The groups are shells around one centre, one inside the other: the same stretched ball of 5 dimensions in 6 sizes.
In the rows, 128 means zero.
Known rows, each followed by its group:
106; 139; 139; 151; 148; 144; 130; 70; 148; 110; 108; 156; 97; 110; 152; 103; 180; 131; 200; 197; 129; 139; 142; 122; 133 : Q_951
111; 148; 123; 167; 122; 149; 136; 54; 166; 111; 109; 118; 86; 103; 152; 98; 193; 130; 203; 203; 158; 173; 181; 131; 146 : Q_420
99; 147; 138; 159; 139; 155; 107; 66; 163; 112; 120; 156; 119; 122; 151; 103; 175; 146; 187; 185; 131; 139; 131; 125; 115 : Q_792
113; 139; 144; 145; 147; 162; 135; 47; 154; 110; 95; 122; 88; 116; 149; 113; 193; 127; 200; 211; 151; 158; 172; 131; 147 : Q_102
102; 145; 135; 154; 140; 152; 125; 56; 163; 111; 110; 133; 86; 113; 152; 92; 188; 138; 200; 195; 147; 151; 163; 125; 133 : Q_4
103; 142; 139; 153; 156; 159; 116; 61; 152; 111; 99; 148; 118; 128; 150; 109; 191; 148; 184; 200; 137; 142; 136; 129; 130 : Q_951
106; 137; 131; 153; 161; 143; 137; 66; 141; 109; 88; 142; 96; 116; 152; 98; 201; 141; 195; 210; 142; 148; 151; 127; 147 : Q_102
108; 139; 132; 154; 149; 147; 138; 60; 149; 110; 95; 132; 88; 111; 152; 99; 197; 134; 200; 209; 147; 155; 164; 128; 148 : Q_4
103; 143; 141; 151; 152; 163; 115; 55; 158; 111; 102; 139; 111; 128; 149; 107; 190; 147; 186; 198; 143; 146; 145; 129; 128 : Q_951
99; 142; 133; 155; 151; 146; 122; 66; 154; 110; 106; 147; 97; 118; 152; 90; 190; 146; 194; 195; 139; 142; 145; 123; 130 : Q_4
99; 138; 133; 154; 166; 142; 124; 75; 140; 109; 95; 161; 111; 122; 152; 95; 194; 151; 188; 200; 130; 134; 128; 124; 133 : Q_464
108; 139; 137; 154; 158; 154; 126; 64; 144; 110; 92; 148; 119; 124; 150; 115; 194; 143; 185; 208; 137; 146; 138; 131; 139 : Q_464
106; 140; 132; 159; 142; 137; 131; 76; 148; 110; 111; 160; 101; 106; 153; 100; 178; 131; 199; 196; 127; 142; 139; 123; 133 : Q_420
99; 149; 146; 152; 135; 162; 103; 58; 171; 113; 127; 149; 108; 122; 150; 102; 170; 141; 192; 181; 134; 139; 140; 123; 110 : Q_102
106; 145; 143; 153; 133; 155; 119; 60; 164; 112; 121; 147; 99; 112; 151; 107; 171; 129; 199; 189; 134; 145; 149; 124; 123 : Q_464
115; 147; 138; 154; 116; 160; 135; 42; 173; 112; 117; 111; 73; 102; 150; 106; 182; 116; 211; 200; 158; 171; 192; 129; 142 : Q_792
99; 144; 140; 154; 155; 161; 108; 61; 157; 111; 105; 152; 123; 132; 150; 106; 187; 154; 181; 193; 136; 138; 130; 128; 121 : Q_102
120; 139; 134; 154; 135; 152; 149; 52; 151; 110; 96; 120; 83; 102; 150; 115; 193; 116; 207; 216; 152; 170; 181; 132; 158 : Q_792
112; 145; 150; 145; 134; 174; 121; 37; 170; 113; 109; 116; 92; 120; 148; 117; 184; 127; 199; 201; 154; 160; 175; 131; 134 : Q_792
106; 136; 154; 138; 162; 161; 122; 58; 148; 110; 100; 151; 102; 125; 149; 114; 181; 134; 194; 200; 130; 133; 140; 124; 130 : Q_464
105; 143; 127; 158; 139; 141; 137; 62; 155; 110; 105; 132; 79; 105; 153; 88; 193; 133; 205; 201; 148; 156; 168; 124; 143 : Q_420
110; 141; 137; 152; 148; 158; 132; 52; 154; 110; 94; 127; 97; 118; 150; 109; 197; 135; 195; 209; 150; 158; 164; 131; 145 : Q_951
103; 146; 124; 168; 135; 142; 125; 71; 157; 111; 112; 150; 109; 110; 153; 97; 186; 142; 192; 195; 138; 151; 144; 127; 131 : Q_792
102; 135; 142; 146; 170; 144; 125; 74; 137; 109; 95; 166; 108; 122; 152; 102; 187; 143; 191; 201; 123; 127; 125; 122; 132 : Q_4
113; 135; 132; 154; 152; 137; 148; 70; 137; 109; 92; 145; 90; 104; 152; 106; 193; 125; 203; 213; 137; 151; 155; 127; 153 : Q_102
108; 145; 150; 144; 137; 172; 118; 40; 170; 112; 111; 120; 89; 121; 149; 110; 184; 131; 199; 197; 152; 155; 171; 129; 130 : Q_420
98; 144; 137; 157; 151; 152; 110; 69; 155; 111; 110; 159; 121; 125; 151; 102; 182; 150; 184; 190; 130; 136; 126; 125; 119 : Q_464
107; 147; 148; 148; 132; 171; 114; 43; 173; 113; 116; 124; 95; 121; 149; 110; 179; 132; 197; 193; 149; 154; 166; 129; 125 : Q_464
117; 143; 133; 158; 124; 148; 144; 56; 159; 111; 109; 125; 80; 98; 151; 108; 184; 115; 210; 206; 149; 167; 179; 129; 148 : Q_420
106; 141; 147; 145; 159; 170; 115; 50; 154; 111; 94; 136; 115; 133; 148; 117; 193; 145; 184; 204; 144; 146; 145; 132; 132 : Q_420
107; 140; 155; 141; 148; 162; 117; 57; 158; 111; 114; 151; 101; 120; 149; 114; 171; 129; 197; 192; 128; 134; 142; 123; 122 : Q_420
105; 140; 133; 155; 157; 152; 127; 61; 147; 110; 92; 140; 108; 123; 151; 104; 199; 146; 188; 207; 144; 149; 147; 130; 141 : Q_4
108; 141; 136; 157; 152; 153; 125; 65; 147; 110; 97; 149; 119; 121; 150; 115; 190; 141; 186; 205; 136; 147; 138; 131; 136 : Q_102
112; 135; 146; 145; 156; 153; 133; 63; 143; 110; 97; 150; 103; 116; 150; 118; 184; 127; 197; 207; 130; 141; 144; 127; 140 : Q_4
110; 142; 139; 151; 132; 149; 135; 57; 160; 111; 114; 133; 77; 103; 152; 100; 180; 121; 210; 198; 143; 154; 170; 124; 138 : Q_102
103; 143; 151; 143; 146; 162; 115; 53; 163; 111; 114; 142; 94; 121; 150; 104; 177; 135; 197; 191; 137; 139; 150; 123; 122 : Q_4
104; 139; 133; 154; 155; 143; 132; 67; 146; 109; 98; 146; 94; 114; 152; 95; 193; 140; 197; 203; 138; 144; 148; 124; 140 : Q_951
108; 148; 139; 155; 121; 156; 126; 51; 173; 112; 124; 127; 80; 104; 151; 100; 176; 123; 208; 191; 148; 159; 174; 125; 130 : Q_464
101; 146; 147; 148; 145; 167; 107; 52; 167; 112; 113; 140; 107; 128; 149; 106; 181; 144; 189; 190; 141; 142; 146; 126; 119 : Q_951
104; 144; 135; 155; 149; 158; 121; 56; 157; 111; 100; 135; 107; 123; 150; 104; 194; 145; 189; 201; 146; 151; 151; 130; 135 : Q_951
113; 145; 147; 149; 127; 163; 126; 50; 167; 112; 118; 131; 92; 109; 149; 116; 173; 119; 204; 196; 142; 156; 167; 128; 132 : Q_792
98; 141; 157; 140; 163; 167; 100; 62; 155; 112; 111; 165; 123; 135; 148; 113; 173; 148; 183; 187; 121; 121; 117; 123; 110 : Q_792

New rows. What belongs after each?
111; 138; 137; 153; 142; 139; 141; 70; 146; 110; 107; 151; 89; 101; 152; 104; 180; 121; 206; 202; 131; 146; 152; 123; 141 : Q_792
114; 138; 144; 147; 146; 154; 136; 58; 149; 110; 100; 139; 94; 111; 150; 116; 184; 122; 201; 207; 138; 151; 158; 128; 143 : Q_4
106; 149; 143; 155; 123; 162; 114; 53; 174; 113; 126; 136; 98; 113; 150; 107; 171; 130; 199; 186; 142; 152; 159; 126; 121 : Q_102
101; 150; 137; 157; 134; 167; 110; 47; 174; 113; 113; 125; 104; 124; 150; 102; 189; 146; 189; 192; 154; 157; 161; 130; 125 : Q_792
108; 143; 128; 164; 137; 144; 131; 69; 153; 111; 107; 147; 107; 109; 152; 105; 186; 135; 195; 200; 138; 153; 148; 128; 137 : Q_102
106; 141; 126; 161; 142; 136; 138; 70; 149; 110; 104; 144; 90; 104; 153; 92; 190; 134; 202; 202; 140; 152; 156; 125; 142 : Q_4
107; 140; 151; 142; 159; 170; 117; 49; 154; 111; 96; 138; 110; 131; 148; 117; 189; 141; 187; 203; 141; 143; 146; 130; 132 : Q_464
115; 136; 129; 158; 149; 138; 147; 71; 137; 109; 91; 146; 100; 105; 152; 110; 194; 127; 199; 214; 137; 154; 152; 129; 154 : Q_420
100; 143; 138; 156; 158; 157; 110; 67; 151; 111; 102; 158; 129; 131; 150; 108; 188; 154; 179; 196; 132; 137; 124; 128; 123 : Q_792
107; 145; 144; 153; 135; 156; 118; 61; 162; 112; 119; 150; 105; 114; 150; 110; 172; 131; 196; 190; 132; 144; 145; 125; 122 : Q_102
112; 147; 141; 152; 120; 162; 131; 41; 174; 112; 118; 111; 73; 105; 150; 104; 182; 119; 210; 198; 158; 168; 190; 128; 138 : Q_792
101; 137; 141; 150; 161; 141; 123; 78; 141; 110; 105; 172; 109; 117; 152; 101; 178; 140; 192; 194; 119; 126; 121; 120; 125 : Q_102
107; 145; 157; 141; 139; 176; 110; 43; 170; 113; 116; 133; 102; 126; 148; 118; 174; 132; 194; 192; 141; 145; 155; 128; 120 : Q_792
101; 138; 140; 150; 158; 140; 124; 76; 144; 109; 107; 167; 102; 115; 152; 97; 179; 139; 196; 193; 122; 128; 128; 119; 126 : Q_102
100; 138; 137; 154; 167; 147; 117; 76; 140; 110; 97; 169; 126; 127; 151; 106; 188; 152; 181; 198; 123; 129; 115; 125; 126 : Q_102
102; 146; 155; 144; 138; 167; 106; 54; 170; 113; 125; 148; 102; 122; 149; 109; 166; 134; 196; 183; 132; 135; 143; 122; 111 : Q_792
118; 143; 136; 156; 125; 151; 142; 54; 160; 111; 110; 126; 82; 99; 151; 112; 181; 114; 210; 205; 147; 166; 178; 129; 147 : Q_792
111; 146; 123; 165; 119; 141; 143; 58; 164; 111; 114; 121; 72; 94; 153; 91; 188; 122; 212; 201; 155; 170; 184; 127; 147 : Q_792
113; 138; 137; 150; 147; 151; 141; 56; 149; 110; 95; 130; 87; 110; 151; 108; 194; 127; 202; 211; 147; 157; 168; 129; 150 : Q_951
109; 140; 151; 141; 155; 172; 121; 43; 157; 111; 95; 126; 101; 129; 148; 118; 192; 137; 191; 206; 148; 151; 160; 132; 137 : Q_792
105; 140; 144; 149; 161; 164; 116; 58; 149; 111; 94; 147; 123; 132; 149; 117; 191; 147; 181; 203; 137; 141; 134; 131; 131 : Q_102
99; 138; 140; 152; 169; 148; 114; 76; 140; 110; 98; 172; 127; 129; 151; 106; 186; 152; 181; 196; 121; 125; 112; 124; 123 : Q_102
106; 139; 132; 158; 150; 137; 132; 78; 143; 110; 105; 163; 105; 109; 153; 102; 183; 134; 196; 199; 126; 139; 134; 123; 135 : Q_102
97; 147; 147; 150; 146; 166; 100; 57; 167; 113; 118; 151; 117; 130; 149; 105; 176; 150; 185; 184; 134; 135; 133; 125; 110 : Q_102
101; 147; 152; 143; 142; 174; 107; 43; 172; 112; 115; 129; 97; 128; 149; 105; 181; 141; 193; 189; 147; 145; 158; 126; 119 : Q_792
106; 147; 130; 159; 131; 154; 128; 52; 167; 111; 110; 121; 87; 111; 151; 96; 192; 135; 200; 199; 156; 164; 174; 129; 139 : Q_4
111; 135; 150; 139; 163; 164; 129; 51; 146; 110; 89; 136; 101; 125; 148; 119; 192; 133; 194; 211; 141; 145; 153; 130; 142 : Q_102
105; 136; 142; 147; 172; 158; 124; 60; 140; 109; 83; 147; 117; 132; 150; 112; 201; 150; 182; 210; 138; 140; 135; 130; 140 : Q_420
114; 137; 136; 153; 143; 142; 145; 65; 145; 109; 100; 141; 85; 102; 152; 107; 186; 120; 207; 208; 138; 153; 162; 126; 149 : Q_102
111; 133; 149; 139; 163; 155; 134; 59; 141; 109; 92; 145; 93; 118; 150; 113; 188; 129; 199; 209; 134; 140; 150; 125; 143 : Q_420
105; 146; 154; 144; 142; 178; 107; 42; 170; 113; 112; 131; 109; 130; 147; 118; 179; 138; 189; 193; 144; 147; 153; 130; 121 : Q_792
100; 143; 141; 152; 142; 144; 119; 72; 157; 111; 121; 162; 97; 110; 152; 95; 170; 134; 200; 185; 125; 132; 136; 118; 119 : Q_792
109; 148; 125; 165; 125; 151; 134; 53; 166; 111; 109; 119; 89; 106; 152; 98; 193; 133; 201; 202; 158; 171; 177; 131; 144 : Q_102
107; 147; 136; 155; 125; 154; 129; 50; 171; 112; 118; 122; 75; 105; 152; 94; 183; 127; 208; 194; 153; 160; 179; 125; 135 : Q_102
110; 149; 130; 163; 123; 158; 127; 50; 170; 112; 113; 120; 95; 110; 151; 104; 188; 132; 198; 199; 156; 168; 174; 132; 138 : Q_102
95; 137; 140; 151; 173; 143; 113; 81; 138; 109; 100; 179; 124; 128; 152; 99; 184; 155; 182; 193; 116; 118; 106; 121; 120 : Q_792
99; 145; 134; 154; 145; 153; 121; 55; 163; 111; 107; 132; 89; 118; 152; 89; 192; 145; 196; 195; 149; 150; 160; 125; 131 : Q_792
107; 143; 156; 140; 148; 176; 110; 44; 165; 112; 108; 135; 107; 130; 147; 119; 179; 136; 190; 195; 141; 144; 151; 129; 123 : Q_420
113; 141; 125; 161; 144; 147; 142; 59; 148; 110; 90; 128; 98; 111; 151; 106; 203; 134; 196; 215; 152; 165; 166; 133; 155 : Q_420
115; 144; 137; 156; 129; 159; 133; 50; 161; 112; 106; 124; 96; 109; 150; 116; 187; 124; 200; 206; 150; 166; 172; 133; 144 : Q_102
101; 135; 149; 144; 170; 148; 118; 76; 139; 109; 102; 176; 116; 125; 151; 108; 178; 142; 188; 195; 115; 119; 113; 121; 122 : Q_420
104; 144; 138; 151; 141; 158; 125; 50; 164; 111; 106; 125; 85; 116; 151; 96; 191; 137; 200; 199; 152; 155; 168; 127; 136 : Q_102
107; 136; 147; 143; 169; 164; 122; 56; 144; 110; 86; 143; 114; 132; 149; 116; 197; 145; 185; 209; 139; 141; 140; 130; 138 : Q_102
104; 150; 120; 170; 120; 141; 131; 62; 168; 112; 119; 130; 85; 100; 154; 86; 187; 134; 204; 193; 152; 164; 171; 126; 136 : Q_792
